The rows come from 6 hidden closed curves, with some noise, and rows from the same curve form a group. Each curve winds through 8 dimensions. The rows are also pushed far along 5 directions, which tell nothing about the answers.
In the rows, zero is written as 128.
Known rows, each followed by its group:
[121  66 165 140 123 101 103  73 149 139 152 113 151 118 128 127 153] -> (2)
[137 120 157 131 142  92 126 145 171 196 107 105 101 155 162 171 109] -> (3)
[136 184 148 102 129  59 125 120 100 158 133 102 132 142 159 154 129] -> (1)
[159  91 135 149 163 196 134 115 125  91 112 113 155 131  88  97 127] -> (5)
[ 64 133 148 123  58  65  89 177  77 132 145 175 107 122 130 116 164] -> (0)
[ 90 110 128 133 123 136  98 206 131 144 106 163  93 149  92 119 114] -> (5)
[ 83 111 102 113  90  99 100 153  96 141 138 175 128 161 108 132 134] -> (1)
[ 94 162 116 104  95  61 134 116  84 110  94 111  93  93 155  92 144] -> (1)
[131 144 100 116  94 134 124  67  80  67 168 123 152  82 127 108 164] -> (3)
[133  92 165 141 126 104 140 106 151 154  94  98 123 134 124 106 124] -> (5)
[135  77 140 141 151 132 153 122 105  87 162 140 166 151  97 114 140] -> (3)
[151  86 134 160 152 233 122 142 160 132 145 151 166 146  93 146 124] -> (1)
[ 88  96 105 117  90 101 104 170 106 158 168 181 134 171  84 166 158] -> (3)
[105 171 104  87 130 142 139  76  56  59 147 123 149  84 167 102 148] -> (5)
[149 121 156 136 153 149 171 151 181 176  92 101 126 143 106 171  95] -> (5)
[120 148 132 139 145 176 119 103 110 105  94 105 110  66 173  67 132] -> (0)
[ 96 155 109 100 118 153 132 124  37  87 174 148 156 126  95 100 176] -> (3)
[ 70 106 136 115 110 146 117 152  75 111 135 150 123 124  90  89 169] -> (3)
[146 144 144 148 137 165  93  92 127 119  96 103 123  88 173  68 129] -> (0)
[166  92 159 169 152 105 116  73 180 129 129  97 149 114 125 102 120] -> (4)
[148 139 158 112 151  89 171  67 127 130 142  88 168 124 142 143 127] -> (4)
[ 70 113 105 116  97 149 119 170  72 109 134 180 123 113 135 121 161] -> (0)
[129  87 139 154 141 157  78 112 166 138 104 119 121 119 122  94 141] -> (2)
[113 183 110 113 131 185 133 174  56 122 118 156 144 139 113 110 120] -> (0)
[150 157  97 114 133  83 143 102  97 119 182 126 137 142 134 144  97] -> (1)
[124  72 106 166 116 163 101 167 127 125 151 182 132 153 111 116 151] -> (3)
[127 181 125 108 169 185 147 133  86 122 119 115 146 119 131 116 141] -> (1)
[150 156 124 107 170 179 184 106 117 109 105  85 131 110 135 133 101] -> (5)
[190 142 112 123 138 155 203 105 114  76 183 126 172 141 125 153 124] -> (5)
[126  86  94 129 106 159 115 153 139 110 152 180 151 164  87 157 148] -> (5)
[104 116 175 118 129  92 134 127 148 168  92  89  86 122 145 134 100] -> (3)
[129 145 119 115 143 124 122  58 115 114 113  62  97  81 163  99 141] -> (4)
[113  86 183 144  97  69 106 133 169 153 116 113 109 115 112 149 105] -> (3)
[136 114 120 141 110 110  93 120 166 168 125 125 123 123 126 157 129] -> (3)
[151 104 123 141 118  86 106  82 129  87 154 108 123 105 129 112 123] -> (2)
[139  91 124 155 131 134 144 133 126 125 104 130 144 119 114 113 134] -> (2)
[125 105 143 128 108  87 107 147 168 150 133 147 150 152 102 187 126] -> (5)
[146  93 150 166 151 142 117  88 171 137 103 108 154 128 119  99 151] -> (3)
[108  72 171 141  78  67 104 130 112 111 155 133 111 129 119 106 151] -> (0)
[141 214 147 112 112  96 139 129 105 138 115 103  88 117 193  98 109] -> (5)
[142 152 133 135 122  83 129 112 129 116 100 108 112  99 178 105 118] -> (1)
[105 113 113 119  97 119 136  94  91  66 155 143 131  89 139  98 142] -> (1)
[114 186  95 106 115 108 168 166  53 118 122 153 129 129 147 119 123] -> (2)
[159 130 128 138 148 161 171 127 165 170  95 114 154 147 119 163 101] -> (4)
[182 102 135 171 166 150 134  89 176 126 134  94 141 114 115 119  97] -> (1)
[128 127 126 133 118 183 139 141 118 118 128 131 118 117 128 126 136] -> (2)
[ 94 132 140 130 104 134 104 176 159 161  85 129  55 117 153 121 125] -> (4)
[ 92 131 111 129 129 179  81 171 134 158  93 154  89 136 132  90 136] -> (2)
[111 166 140  96 114  35 126 135 147 137 105 116  91 128 157 146  79] -> (5)
[145 151 158 129 148 125 149 149 163 149  92 100 118 125 123 155  85] -> (4)
[143  69 127 133 119  92 129 115 120  89 136 139 165 134 118 146 143] -> (1)
[ 90  38 181 122 102  28 118 117 158 123 152 143 138 144 109 145 135] -> (0)
[125  67 117 151 124 237 116 157 111  86 137 172 140 132 112  95 159] -> (0)
[108 128 123 123  95 107 117 160  94 137 129 141 103 146 116 125 142] -> (1)
[160  56 144 167 144 123 133 108 184 102 135 124 147 120 125 134 143] -> (4)
[160 124 106 120 135 123 172 160 134 119 180 152 137 182 104 179 107] -> (0)
[139 147  94 119 135 124 152 168  64  97 161 151 147 158  81 134 131] -> (1)
[ 60 106 126 143  95 141 117 215  83 168 129 198 118 150  93 110 161] -> (2)
[ 80 144 142  93 108  43 136 121 132 159 117 128 117 120 149 162 117] -> (5)
[ 97 135 134 143 126  83 104 118 148 187  52  90  71  88 163  99 103] -> (0)
[108  86 154 123  90  21 123 110 140 116 157 147 140 129 162 149 158] -> (4)
[134 142 117 123 161 220 137 123 122 135 113 119 158 132 107 135 151] -> (1)
[ 97 139  94 115  98  85 116 134  81 113 164 164 115 120 158 121 153] -> (0)
[133 149 168 107 159 125 129 109 157 117 132 101 123 114 164 139 119] -> (4)
[ 98  98 171 127 136 120 117 135 159 187  85  92  82 125 137 131 104] -> (3)
[149 112 105 130 110  89 118 165 139 129 177 166 158 184  70 198 129] -> (5)
[ 78  82 146 147 112 121  88 149 159 136 111 149 105 107 103 107 140] -> (5)
[120 105 148 123 143  90 120  91 104 100 147  93 132 104 111 113 141] -> (4)
[182  98 145 166 149 195 127 154 189 113 151 154 169 155  99 148 123] -> (0)
[105  71 137 123 127  72 129 123 105 120 158 135 132 148 104 129 134] -> (3)
[135 127 157 135 168 149 127  87 158 136  81  85 128 107 136  97  79] -> (1)
[ 91 102 155 128 131  88 114 135 134 120 124 123 116 114 115 120 161] -> (4)
[ 67  98 112 126 112 169 131 164 150 153  82 156  77 127 140 109 132] -> (0)
[101  92 143 131 116 171 103 123 139 111 121 121  96 101 145 108 172] -> (4)
[138  69 134 139 156 156 152 163 150 126 143 141 161 148  58 171 131] -> (1)
[109 104 172 157 112 119  75  80 139 135 102 100 136  76 130  81 162] -> (0)
[ 97 147  92  84  75  75 122 153  78 114 169 180 130 165 137 161 146] -> (5)
[164 115 151 138 164 151 109 118 197 155  88 108 150 133 143 161 106] -> (2)
[103  67 129 118 111  79 124 155 121 144 163 171 149 178 113 173 150] -> (3)
[151 114 117 138 152 145 168 181 121 100 147 166 173 156  87 163 112] -> (4)
[126 121 118 143 130 160  89  82 154 118  84  93  77  86 170  59 128] -> (5)
[132  99 105 141  98 104 146 187 139 174 161 168 133 187  58 178 136] -> (2)
[138 118 135 145 148 153 142 158 198 203 109 116  95 159 117 159 122] -> (4)
[ 74 124  84 139  99 149 118 172 110 187  76 157  70 127 145  93 139] -> (2)
[111 134 100 104 130  97 127 149 131 169 121 118  90 147 127 170 119] -> (4)
[ 97 159 125 109  96  80 127 152  39 104 200 159 133 144 106 123 145] -> (3)
[ 62 163 131 114 120 152  87 156 109 178  89 146  77 129 160  80 111] -> (1)
[ 53  70 172 134 106 149  71 174 134 124 123 170  89 120 129  79 167] -> (4)
[134 136 114 125 109 185 112 116 128 103 143 130 122 120 124 119 146] -> (2)
[121 116 128 126 134 101 141 107 107 138 162 122 130 122 144 149 113] -> (2)
[125  80  99 133 121 118 133 178 137 146 141 172 116 178 115 156 112] -> (0)
[121  62 121 139 102 122  88 144 146 114 148 178 167 152  96 161 152] -> (2)
[137 153 127 115 158 145 147 159 140 173 119 124 143 163  87 170  94] -> (0)
[118  77 156 171 115 101  81 110 102 104 132 131 138  92 142  74 171] -> (2)
[159 187 133 111 165 114 156 177 145 164 151 131 141 166 115 209  57] -> (2)
[108 106 138 139 118 118 137 201 189 181  77 165 109 173 108 156 113] -> (3)

New rows, each followed by its group:
[122 162 134 109 165 151 152 121  98  84 139 112 146 108 121 119 151] -> (4)
[110  97 129 112 113  29 108 120 106 113 149 123 128 140 100 147 123] -> (5)
[ 94 105 136 137  97  92 100 116 173 169  64 113  89 101 149 114 149] -> (1)
[121 123  99 136 132 197 124 112 135 116  80 127 108  97 159  76 154] -> (3)
[ 81  97 106 139  89 147 105 155 117 130 105 173  97 122 155  97 151] -> (0)
[157  76 143 138 167 157 161 108 158 101 128 107 178 124  70 154 114] -> (1)
[122 135 124 118 102  75 148 153 179 170  79 124  91 137 138 155 118] -> (3)
[130 108 179 167 113 152  96  98 151 143  82  90  93  95 155  47 152] -> (5)
[169  95 120 170 150 178 120  90 153 141 104  87 121 119 114  94 121] -> (0)
[ 94 138 154 130 146 182 133 149 161 145  56 114  75  93 162  86 105] -> (0)
[104 172 113  87 117  95 164 134 114 157 107 136 118 138 181 157 117] -> (4)
[118 201  95  93 116  91 162 143  91 129  93 115 101 121 145 131 115] -> (1)
[ 98 135 100 121 138 187 125 144 113 124  61 136 107 119 130  79 107] -> (1)
[ 87 131 133 125 131 153 126 138 159 149  62 128  93  95 157 100 109] -> (1)
[ 74 107 118 131  88 134  87 166 127 189  93 154  83 154 118 108 140] -> (0)
[123 110 109 131 130 182 116 161 149 182  84 141 102 160 137 127 127] -> (5)
[116  98 124 139 115 105 126 143 166 162  62 110  93 125 107 128 126] -> (1)
[131 119 114 142 104 134 124 136 131 126 125 123  97 109 119 112 152] -> (3)
[ 76 119 116  94  56  35 101 121  81  87 168 167 114 131 146 122 161] -> (5)
[140 101 147 164 150 160 141 118 171 126 100 107 120 106 116 104 116] -> (0)
[ 94 132 135  91 112  66 145 130 114 124 133 149 129 149 151 145 111] -> (0)
[111  82 148 141 145 186 128 122 164 128  69 110 121 108  99 102 108] -> (1)
[171 119 144 147 127 164 161 112 118  84 180 130 165 113 130 126 151] -> (5)
[132 177 142 104 120 144 152 149 126 142 114 114  91 135 162 135 104] -> (0)
[114  92 139 150 130 107 102  73 142 139  88  73  93  85 126  67 154] -> (1)
[137 121 120 121 149 140 178 151 110  99 168 147 157 137  98 155 117] -> (5)
[154 108 102 132 133 177 152 135 177 124 116 149 173 141  81 178 102] -> (3)
[106 141 115 105 137 121  99 129 156 167  94  97  62 117 162 141 115] -> (4)
[145 172 126 116 122  93 127 109 156 141  98 111 128 104 171 147 108] -> (3)
[110  75 158 161  88  85  65 120 160 157 121 141 123 133 120 102 164] -> (5)
[168 126 123 122 138 153 155  99  81  44 178 151 208 147 108 111 143] -> (5)
[ 91 171 111  96 106 141 140 174  89 112 141 185 134 132 151 142 122] -> (1)
[153  97 116 144 153 168 138 125 158 164 104 104 138 127 104 169 116] -> (0)
[154 144 153 138 143 132 120  55 164 140 127  70 139  94 136 120 139] -> (0)
[173 150 103 136 153 117 140 106 130  95 171 133 185 138 106 158 137] -> (4)
[124 128 144 137 127 144 100 111 175 186  99  96 102 119 130 129 136] -> (0)
[103  99 179 134 135 144 103 155 182 156  97 136 109 130 138 124 113] -> (4)
[174 111 122 138 142 137 139  67 152  84 141 117 182 104 136 148  96] -> (3)
[100 163 153 119 127  81  99 102 117 149 108 115 109 107 183  91 113] -> (1)
[122  75 165 138 120  86 123  79 150 121 140 115 170 111 106 144 154] -> (5)
[140 108 148 138 144 126 129  64 173 110 134 106 148  96 150 120 140] -> (0)
[107 161 130 120 128  78 145 129 114 198 116 114 100 128 169 139 112] -> (2)
[105  63 120 128 124  98 120 164 130 131 119 165 150 163  77 151 119] -> (1)
[ 65 134 144  90  79  27 124 136  85 121 147 158 132 136 117 132 138] -> (3)
[103 194  83  95 139 165 157 134  84 115 131 137 100 108 156 105  98] -> (1)
[185 202 129 134 146 142 129 127 129 145 122 111 155 131 146 149  97] -> (0)
[ 64  73 134 116 100 120 112 162 101 142 115 161 120 145 103 123 158] -> (5)
[ 94 136 104 116 124 130 105 107  62 105 140 141 127 123 129  73 140] -> (1)
[107 140 131 130 116 122 123  84 113 118 118 103 115  92 130  87 151] -> (5)
[141 196  84 116 150 188 158 167  79 124  98 145 128 140 152 123  87] -> (0)
[ 81  85 110 132 122 177 129 158  86 115 126 170 123 130 117  82 163] -> (4)
[133 163 110 121 134 179 132 144 125 106 140 151 162 131 105 152 132] -> (5)
[126 123 144 131 149 125  94 161 160 180  97 128 137 147 109 169 111] -> (5)
[151 109 143 158 156 163 125 157 165 163 114 118 141 129  80 152 113] -> (0)
[132  74 157 139 122 114 110 105 108  70 164 111 140  93 115 122 155] -> (5)
[101 107 122 146 135 167 140 183 125 169 104 146  99 139  96 104 120] -> (2)
[182 138 134 121 150 103 132  99  98  58 198 133 205 128 133 177 118] -> (2)
[ 90 133 192 101 113  56 134 133 133 147 117 102  82 113 169 127 120] -> (4)
[105  84 107 130  97 193 121 158 132 131 147 168 125 157  61 117 163] -> (2)
[108 108 132 126 138 127 119 140 157 190  72 124 122 149 118 146  97] -> (0)
[172 158 135 120 135 159 127  90 164  96  98  92 139 111 133 115 117] -> (2)
[123 102 140 151 120 205 120 166  85  76 155 165 151 120 109  96 188] -> (3)
[ 79  68 166 161  78 130  77 126 119  95 141 171 119 101 141  50 188] -> (4)
[ 89 112 166 133  84  97 117 144 132 152 118 122  63  98 172 100 148] -> (5)
[152  89 114 150 164 200 101 118 138  82 159 142 160 128  93 121 120] -> (2)
[124 144 117 109  84  62 161 140  88  82 165 153 144 134 112 137 153] -> (3)
[144 160  89 103 127  77 150 184  92 162 188 158 150 205  74 211 117] -> (1)
[129 105 120 129 103 142 104  70  80  81 151 124 145 111 149  77 183] -> (5)
[147  40 136 182 126  89  93  77 150 114 130 122 157 120 107  94 138] -> (0)
[139  87 145 147 171 202 132 123 156 127 100 130 168 137 117 118 142] -> (3)
[165  62 158 174 136 126 124  66 182 112 132  85 121 116 117  90 130] -> (0)
[110 149 134  97 120  52 131  91 111 139 148 107 102 110 189 134 109] -> (1)
[165 114 151 169 151 166 111 126 193 157 109 121 161 141  92 136 115] -> (0)
[ 96 158 119 103 120 102 100 162 126 133 113 161 127 145 128 142 110] -> (5)
[142 145 107 117 124  79 155 114 108  99 126 118 147 118 118 138 135] -> (1)
[104 111 134 136 106 129 115 128 129 150 110 148 127 144 129  90 148] -> (5)
[115 203 109 104 100 101 150 175 106 142 128 148  91 132 161 145  98] -> (1)
[133 162  84 126 115 151 151 150  89 110 110 135 104 118 134 104 123] -> (2)
[112  62 137 138 104 186 118 194 134 117 166 183 126 162  85 142 161] -> (0)
[114 116 140 128 132 103 129 165 142 185 111 121  95 158 125 143 146] -> (3)
[ 93  81 171 144  86  41 108 143 127 119 137 133  97 101 138 109 151] -> (1)
[139  79 160 141 145 149 150 100 130  77 126 109 157 104 102 103 138] -> (3)
[122 124 101 157 160 190 120 144 178 175  54 133 108 128 138 106  97] -> (0)
[152  45 129 154 154 149  92  89 147  92 146 125 198 132  62 145 153] -> (5)
[ 89 124 147 102 143 109 133 163 107 116 143 140 127 135 109 144 145] -> (4)
[134 119 170 119 123  58 122 114 162 129 136 119 121 127 167 139 107] -> (0)
[134  68 133 164 152 205 119 119 128 103 123 140 168 118  88  82 157] -> (2)
[136 164  82 123 108 138 152 149  70  90 133 144 120 122 127 105 134] -> (2)
[108  86 107 152 106 200 121 146 124 121 138 147 101 123  84  96 148] -> (2)
[111 145  96 113 133 179 151 166 106 129 115 159 138 126 135 157 124] -> (0)
[141 111 155 139 137  77 113 119 144 172 120  90 104 141 131 136 110] -> (1)
[145 102 149 141 137  90 125 130 146 108 135 150 180 141 113 148 102] -> (1)
[105  57 146 130  97 142 113 189 143 123 155 197 140 183  96 147 143] -> (0)
[ 92 158 115 126 109 160 103 169 166 178  45 140  72 107 165 106 122] -> (3)
[ 62 122 162 122 102 115  87 128 157 167  53 123  78  84 189  91 134] -> (0)
[138 127 140 154 146 215 120 134 140 126  59 108 124 108 131  86 145] -> (1)
